There are 3 ways to turn a row about zero (a turn may also mirror it). The second row of each pair is the first, turned, with some noise. The first 27 pairs use one turn. New pairs use 3 turns, one after the other, and a turn may come again.
Known pairs, each followed by its turns in order:
[-40 -15  25 -26  40  22 -54 -14]
[-36  23  21  49 -24  23   2 -51] -> (0)

[-28 -38 -16   4  27  25 -26  -6]
[ -4   6 -17   7 -17  42 -39 -26] -> (1)

[ 54  33  53 -32 -16  19   1  14]
[ 75  15  -5  17 -25  37 -18   8] -> (0)

[-47 -26  37  -4 -21   6  24  -6]
[ 15 -13 -10  48  28 -11 -31  35] -> (2)

[-36   7 -36  35 -27 -49 -12 -29]
[-29 -13  13 -43  43 -49 -10 -30] -> (0)

[ 18 -47 -27  12  11 -43 -46 -33]
[-39  32 -12  31 -44   8  53  -2] -> (2)

[ 40  16  16 -27 -38 -50 -49   0]
[ 63  24  46 -22 -20 -36  -9 -25] -> (0)

[ 53 -51  27   9 -10  -4 -41 -10]
[  8  51  23 -37 -65   1   2   5] -> (0)

[ 36  54 -37  27 -52 -12 -41 -52]
[-73 -70  27  14  11 -39   5  11] -> (1)

[ -8  42  43 -33 -13 -38  33 -41]
[ 31  -9  20  16  25   1 -83  -2] -> (0)

[ 29 -11   3  46 -16 -47  47  45]
[ 48  19  26  49  35 -38   8  35] -> (1)

[ 42  -7 -40   3  37 -39   4  21]
[ -1  20 -17  42  62 -20  -9 -21] -> (1)

[ 49 -39 -18  51   1 -35  28  26]
[ 33  18   9  55  38 -39 -36  20] -> (1)

[ 16  30  34 -36 -49 -49 -17 -24]
[ 62  16  24  -9   2 -30 -57 -29] -> (0)

[ 14  25 -13  -2   8  28 -43 -15]
[  1 -11 -18 -26 -17 -26  21 -36] -> (2)

[ 50  27 -43 -47 -20  24  20 -55]
[-46 -15   0 -29  -8 -73  10 -53] -> (1)

[ -2  -1 -46  16  43 -34  -3 -30]
[ 20  19  10  17 -52  33  30 -25] -> (2)

[-30 -37 -21  36  28  24 -45  -8]
[ -9 -13  -6  25 -14  54 -57 -16] -> (1)

[-35   7  18  -7 -21  16  29  -3]
[ -3   4 -40  19  22   3 -30  -5] -> (0)

[ 35 -33  55 -35   3  29 -43   8]
[ 15 -11 -52 -64   3   0 -37  31] -> (1)

[  8 -45   6 -37  19  36 -20   9]
[-23   2 -17 -15 -37 -44 -18  32] -> (2)

[ 18  -5  10 -45  42 -42  -5 -54]
[  6 -31  28  18 -53   3  55  26] -> (2)

[-40 -11  -7  27  42  22 -49 -46]
[ 33  19 -28  38 -42 -43  17 -39] -> (2)

[ 44 -22 -46 -18 -37  15 -22 -21]
[-39  -3 -56 -33 -14  19  26   6] -> (2)

[ -7  11 -16 -22  50 -25   3  37]
[  0 -20  39  45  10 -11  28  20] -> (0)

[-34  48  49  39  33 -28   3  11]
[ 0 18 44 -8 31 58 33 44] -> (1)

[ 11   1 -50 -41 -33  13   9 -47]
[ -4 -40 -55 -18 -29  43  15   7] -> (2)

New pairs, each followed by its turns in order:
[-18  44 -49 -48   6  -9  10  46]
[-31  35   7  42 -14  65 -16 -19] -> (2) (2) (2)

[-47  -9 -11  24  41  32  53 -20]
[ -3   1 -41 -52 -27  53   1 -32] -> (0) (1) (0)

[ -4  29  22 -37 -37 -48  54 -17]
[ 28  -7 -15 -19  38  31 -60 -38] -> (2) (0) (2)

[  5 -46  30  -3  24 -25 -55  -9]
[-13  13   6  -4 -34 -11 -70 -26] -> (1) (1) (1)

[-13  -4 -24 -10 -17 -42  51  17]
[  9  32 -18   8  46  23 -25 -31] -> (0) (2) (0)

[ -1 -44  -4 -10 -37 -38 -32  52]
[  1  63   6  21 -10 -21  58 -13] -> (1) (1) (2)

[ 27  33 -54 -41  -1  51  19 -36]
[ -1 -31 -28  65 -26 -61   4  18] -> (2) (0) (1)

[-47  26 -37 -18 -39 -11 -16  25]
[-25 -33  11   1  17 -20   2  73] -> (1) (1) (1)

[-51 -51 -39  16 -37 -33   1  23]
[-37  61 -43  -2 -37  34  -6 -13] -> (2) (1) (0)

[ -3   2 -36 -53  52 -18  42 -23]
[ 26  20  15 -25 -47 -62  16  25] -> (2) (1) (0)

[-46 -49  25 -18  18 -48 -54  28]
[  0  59  49 -30  29 -10 -65  19] -> (0) (2) (1)

[-43 -54 -50  40  22 -21 -52 -33]
[ 30  -3 -12   7 -35  52  70 -52] -> (1) (2) (2)

[ 10  19 -12   6 -12 -54  49 -46]
[  2  22  31 -36  28  17 -58  33] -> (1) (2) (1)

[ 34 -13 -19  34  17  10 -20 -13]
[ -2   7 -31  11  16  -1 -50   0] -> (2) (0) (1)

[ 31 -13  17 -50  -5  39  -2  34]
[ -5 -21 -39   7  13   7 -61  20] -> (1) (2) (2)

[ 36  13   8  52 -27  38  16  -5]
[-57 -34 -34   6 -22  -4 -18  12] -> (0) (2) (2)

[-43  -7 -38  38 -25  16  48 -39]
[ 41  21 -21 -22 -53 -53  -2 -39] -> (2) (0) (1)

[ -5   1  47  53 -10  36 -29 -11]
[ 28   6  39 -55 -28 -31   0  21] -> (2) (2) (1)

[-26 -43   4  22   4  29 -43  18]
[-55  -2  30   5 -37  -3  25  -5] -> (0) (0) (0)

[-41  41   9  47  38 -47  40  33]
[  5  23 -28 -93  28  -8  16  25] -> (1) (1) (1)

[-19  -7  28  46  22  27 -30  -1]
[-13 -27  46  -6 -20 -34   5 -22] -> (1) (0) (1)

[-19 -50 -52   1 -17 -37 -15 -19]
[ -1  58 -16  31  43 -44  -7   4] -> (1) (1) (2)

[ 24  -9  -2  49  18  -7 -33  29]
[  2  29  -3   0 -26 -53  32   2] -> (2) (0) (2)

[-14  11  47  32 -34  27 -29 -16]
[ 40  13 -42 -20  16  35 -29   6] -> (2) (2) (0)

[-10 -18 -52 -23 -10  29  -5  -7]
[  2  -1 -50  13 -30  19  -8 -22] -> (2) (2) (2)

[ 33 -10  -9 -43  30 -49 -39   3]
[-27 -40  -9 -35  58   5  25  -1] -> (0) (0) (1)

[ -9  36  54   7   2 -53 -48 -13]
[ 44  -8  48 -16  66  -8  -6  23] -> (2) (2) (1)

[-29 -34  48 -54  29 -30 -44  16]
[ 18 -32  72  36  55  12  -6 -17] -> (2) (0) (0)

[-26  -5  50  54 -46 -11 -10  18]
[-10  21 -18 -35 -44 -56 -23  29] -> (0) (2) (1)

[ 13 -19 -35  51 -42 -13 -34  -3]
[ 40 -57  37   7   9  23 -25 -16] -> (1) (0) (2)

[ -1 -50  26 -48 -40  25 -48 -11]
[  2 -19  18 -29   6 -75 -45  35] -> (1) (0) (0)

[ 15  49 -45 -34 -23 -19   2 -19]
[ -3   4 -26  29   9  73   5  14] -> (1) (0) (1)

[ 50  38  22  -2 -17 -39  30  -1]
[ 6 48 26  9 30 26 30 31] -> (1) (0) (0)

